The groups are shells around one centre, one inside the other: the same stretched ball of 6 dimensions in 7 sizes.
In the rows, 128 means zero.
Some rows, each with its group after it:
[130  67 118 116 187 117 171  97 146 114  89  99 103 147 136 127 137  98
 100 113 142]
B
[113  57 126 136 194  86 188  88 142 107 100  98 106  98 107 106 139 110
 115  83 115]
E
[125 158 104 131 100 151  75 173  87 144 157 133 156 154 152 154 145 143
 159 158 134]
B
[114 103 141 121 108 158 141 145 175 114  57 122 121 194 120 144 135  97
 106 156 154]
K
[ 74 158 123 137  92 137 121 200 184 113  98 178 122 153 136 100 132  99
 113 147 130]
E
[ 80 115  95 166 194  84 166 144 133 130 152 135  80 106 109  97 128 130
  97  92  77]
E
[128  99 107 124 174 116 119 128  73 121 141 102 142 115 146 145 152 134
 156 125 128]
K
[ 83 134 125 138 121 123 121 183 136 106 109 150 137 126 128 117 145 117
 142 138 122]
K
[115 157  69 147 162 120 116 155 113 162 192 144  94 147 159 120 124 136
  99 121 105]
J
[100 150 115 137 100 158 113 183 157 134 107 149 115 193 132 139 130 115
 105 163 133]
E
[105 105 147 114 103 144 134 155 169  96  57 135 145 154 132 125 145  91
 133 148 159]
L
[ 87 144 124 134 107 149 107 198 139 113  99 151 134 166 131 138 143 116
 133 165 131]
E
[103 201  91 135  82 147  50 215  88 144 184 172 164 136 174 133 145 144
 168 162 127]
J
[115 129 103 145 138 106 126 134 115 139 162 132 130 103 133 109 136 134
 138 104 110]
L
[ 77 127 101 164 169  93 156 158 142 128 145 145  90 113 110  97 129 127
 103 102  83]
D
[108  80 135 126 150 108 169 116 168 101  79 122 120 118 121 102 138  95
 117 106 136]
D
[ 85  97 125 159 157  93 180 128 171 118 108 131  93 113  91  92 128 114
  99  92  96]
D
[127 174 105  93  81 169  57 198 115 123 131 164 174 163 208 140 149 107
 160 178 179]
Z
[104 111 145 113  99 147 134 159 180  98  56 142 140 162 136 121 142  87
 125 150 161]
L
[ 81 126 121 146 134 145 150 179 182 121  79 144  84 199 110 131 126 104
  77 154 119]
Z
[ 79  61 135 158 199  95 190 128 139  98  77  99  89 126  70 127 141 120
 106 108  91]
Z
[107 109  90 153 196  98 153 129 110 139 159 116  89 123 124 120 131 135
 104 102  92]
L
[103 135 128 136 101 149 103 176 120 122 108 132 145 161 122 149 145 129
 146 159 131]
Z
[134 150  83 130 143 128  83 151  65 151 192 126 145 125 169 143 144 148
 156 133 124]
K
[126 104  98 134 183 123 126 131  81 135 146  99 116 144 136 154 143 139
 129 130 116]
D
[117 134 115 129 112 157 116 160 146 135 108 133 120 189 137 146 133 115
 110 157 141]
L
[101 179 121 106  59 171  67 220 148 114 103 179 167 172 181 131 146 100
 151 184 170]
B
[ 99  90 129 144 151 128 177 130 184 120  73 119  84 175  96 124 126 102
  78 126 120]
L
[100  69 118 145 199 110 206 108 191 121  76 110  53 171  98 114 120  95
  50 106 110]
Z
[109  76 138 126 158 110 145 127 111  95  90 104 145 107 116 132 155 118
 156 120 130]
E
[119  28 132 145 219  83 206  65 129 109  89  69  92 109  79 125 139 119
 107  80 103]
B
[ 77 117 115 167 154  82 167 142 158 123 136 144  99  91  97  81 129 124
 110  85  83]
J
[149 151  97  99 110 158  72 155  95 140 151 134 163 158 197 149 145 120
 154 159 168]
K
[108 151 133 127  63 150  95 175 147 121 108 154 162 146 139 124 142 115
 153 152 147]
E
[150 181 114  95  31 182  53 171 139 145 134 161 184 176 199 137 139 108
 157 173 190]
J
[107 142 127 119  94 168  94 190 133 117  90 140 145 189 144 157 145 113
 137 180 153]
B
[114 106 106 130 166 132 155 134 159 130 104 124  88 176 136 129 127 104
  81 131 131]
K
[126 172 128  94  39 169  59 190 139 117 112 170 195 148 191 126 150 101
 175 171 186]
B
[134 115 133 103  93 175 126 143 183 124  61 128 126 215 149 147 133  87
 100 168 178]
B
[136  57 120 143 184 105 191  64 149 136 107  81  88 140  96 125 127 117
  89  89 114]
J
[112  78 127 128 164 142 181 120 189 120  56 109  75 204 111 138 125  91
  62 138 138]
Z
[119  75 142 104 144 144 161 127 179  96  40 115 118 177 136 133 140  79
 103 145 167]
Z
[ 92 100 128 132 151 149 159 162 178 110  56 127  86 206 113 143 131  95
  78 158 134]
J
[115 141 136 105  70 171  94 181 156 111  76 149 160 181 157 141 145  97
 142 176 173]
L
[ 97 107 134 128 124 122 158 144 190 106  77 145 116 140 126  98 132  90
 106 121 138]
K
[ 88  86 134 154 152 107 192 122 196 115  76 126  83 143  85 100 124 101
  80 102 107]
D
[114  65 122 136 198 112 165 113 111 112  96  86 105 141 106 148 144 123
 117 120 116]
D
[119 108 129 121 113 145 162 125 214 126  70 137  98 188 132 111 120  82
  73 131 154]
J
[132  67 141 110 145 124 159  99 153 102  68 102 135 135 130 125 144  95
 128 118 156]
D

New rows. What belongs after each?
[123  70 112 152 191 108 184  86 142 139 115  87  77 152  93 132 126 125
  83  99 102]
B
[121 147  79 138 163 106  96 151  65 145 201 132 138  96 165 124 143 148
 155 114 108]
E
[ 98  92 144 135 123 131 169 134 195 109  57 127 106 164 101 115 131  93
  95 128 135]
L
[143  84 109 114 182 103 122 104  62 116 147  92 157  86 155 138 157 133
 173 108 135]
J
[ 88  42 143 149 202  85 206 103 154  91  64  93  92 111  72 113 141 109
 106  92 100]
B
[133  58 121 130 195 102 158  87  90 116 117  76 127 109 115 142 149 130
 142 103 121]
D
[ 92 170  99 145 103 121 119 176 168 140 153 177 116 130 150  87 124 113
 109 120 118]
J
[137 119 106 107 132 136 133 123 161 132 117 135 121 155 172 114 130  94
 105 126 159]
J
[142 158  87 113 118 140  81 151  99 148 175 142 150 138 191 130 139 126
 146 138 149]
K
[ 78 158  96 153 138 111 124 186 141 130 153 166 109 123 137  99 131 124
 115 122 100]
E
[110 110 130 111 129 129 122 155 132  98  92 134 152 126 151 123 150 103
 150 138 152]
D
[139  92 113 112 160 139 137 116 127 126 104 104 119 167 150 146 139 108
 114 136 151]
L
[ 88  76 135 147 164 110 206 118 216 111  57 125  67 161  88  98 120  87
  59 105 115]
B
[139 121 101 124 139 152 127 128 140 150 125 117 105 194 149 148 127 116
  93 144 143]
B
[ 95  89 129 131 165 122 152 149 138 100  80 117 115 146 116 134 144 109
 120 135 126]
K
[149 106 105 113 152 106 107 106  71 127 165 108 169  79 168 124 153 132
 178 104 141]
J
[ 95  89 144 137 138 128 148 148 140 100  70 113 127 147  98 139 147 115
 132 139 125]
E
[143 127  90 134 151 115 104 118  70 152 188 110 142 110 153 136 142 149
 153 112 119]
D
[ 82  87 122 161 181  88 182 129 151 114 110 121  90 110  87 102 133 120
 103  93  88]
L
[131 113 110 134 135 108 136 108 130 137 147 122 133 106 138 107 135 123
 133  98 126]
E
[132 124 103 122 137 115 116 125 112 133 155 129 144 107 161 114 141 122
 145 111 136]
L
[ 93 139  94 156 152 104 148 150 155 142 155 150  90 128 128  95 122 122
  93 104  97]
E
[134 146  77 131 152 105 102 132  84 151 205 136 139  92 177 109 137 139
 148 102 119]
J
[153  80 115 120 159 109 144  78 111 132 134  93 138 108 141 125 141 121
 140  97 139]
B
[ 77 111 110 152 179 100 162 159 149 113 115 139  90 125 114 105 133 114
 100 113  98]
D
[122 182 120  98  38 177  69 196 168 126 108 180 170 177 192 122 138  92
 142 176 185]
B
[126 122 137  98  87 156 109 154 158 107  77 141 160 159 163 129 145  91
 143 156 178]
L
[ 82 178 118 135  74 143  86 215 144 119 127 179 152 140 149 114 141 118
 148 157 132]
B
[ 78 109 119 160 161  97 160 151 145 115 117 134 101 114  98 105 135 123
 114 106  92]
L
[164 160  86 104 106 165  58 148  74 159 177 125 163 168 199 163 143 135
 156 161 164]
Z
[159 115 101 120 130 128 121  94 117 153 156 109 136 134 157 128 133 125
 130 111 144]
J
[ 81 157 124 122  90 163 116 211 194 110  72 176 117 197 150 121 132  87
  98 174 152]
J
[ 91 144 145 106  68 160 101 202 176  91  60 169 162 162 156 121 148  85
 145 172 171]
J
[103 104 134 141 129 111 132 140 117 109 111 120 148 104 109 123 149 128
 158 118 118]
E
[ 88  70 131 154 181  95 200 114 177 109  80 114  80 130  83 103 129 105
  85  95 101]
L
[ 99  62 132 138 185 108 194 112 173 104  65 107  85 148  97 117 133  97
  85 110 119]
L
[ 57 121 106 173 180  87 170 170 153 118 130 149  77 114  94  93 128 125
  93 102  72]
J
[119 114 106 137 161 124 110 146  71 129 147 106 137 130 131 154 150 145
 153 135 116]
E
[ 75 148 130 131  96 124 117 196 164  99 100 174 145 119 141  95 143 101
 142 138 133]
J
[ 78  94 113 154 190 111 187 148 177 117  88 129  60 165  99 114 124 105
  64 119  98]
B
[120  94 146 101 115 162 122 153 145  95  47 115 149 181 140 157 152  94
 138 170 172]
Z
[162 150  94  90 106 148  65 140  84 140 168 134 181 128 213 137 149 120
 173 144 176]
J
[111 103 125 129 136 142 161 135 188 123  75 128  93 187 123 125 125  94
  79 137 140]
L
[149 103  94 112 176 136 117 117  86 138 143  98 126 156 166 157 142 126
 128 136 144]
B
[100 204 111 112  46 166  45 233 127 123 138 191 181 151 191 125 147 114
 170 181 162]
J
[135 112 123 121 111 127 131 115 149 130 118 126 142 129 143 113 136 109
 132 115 147]
D
[128 120 136 123  85 146 113 137 139 125 101 124 157 148 130 136 143 117
 148 141 150]
E
[122 129 138  95  78 169 112 163 184 107  60 151 149 186 167 129 139  79
 122 167 186]
E
[107  59 146 129 158 125 189 109 187 101  42 103  97 164  96 125 134  90
  89 121 137]
K
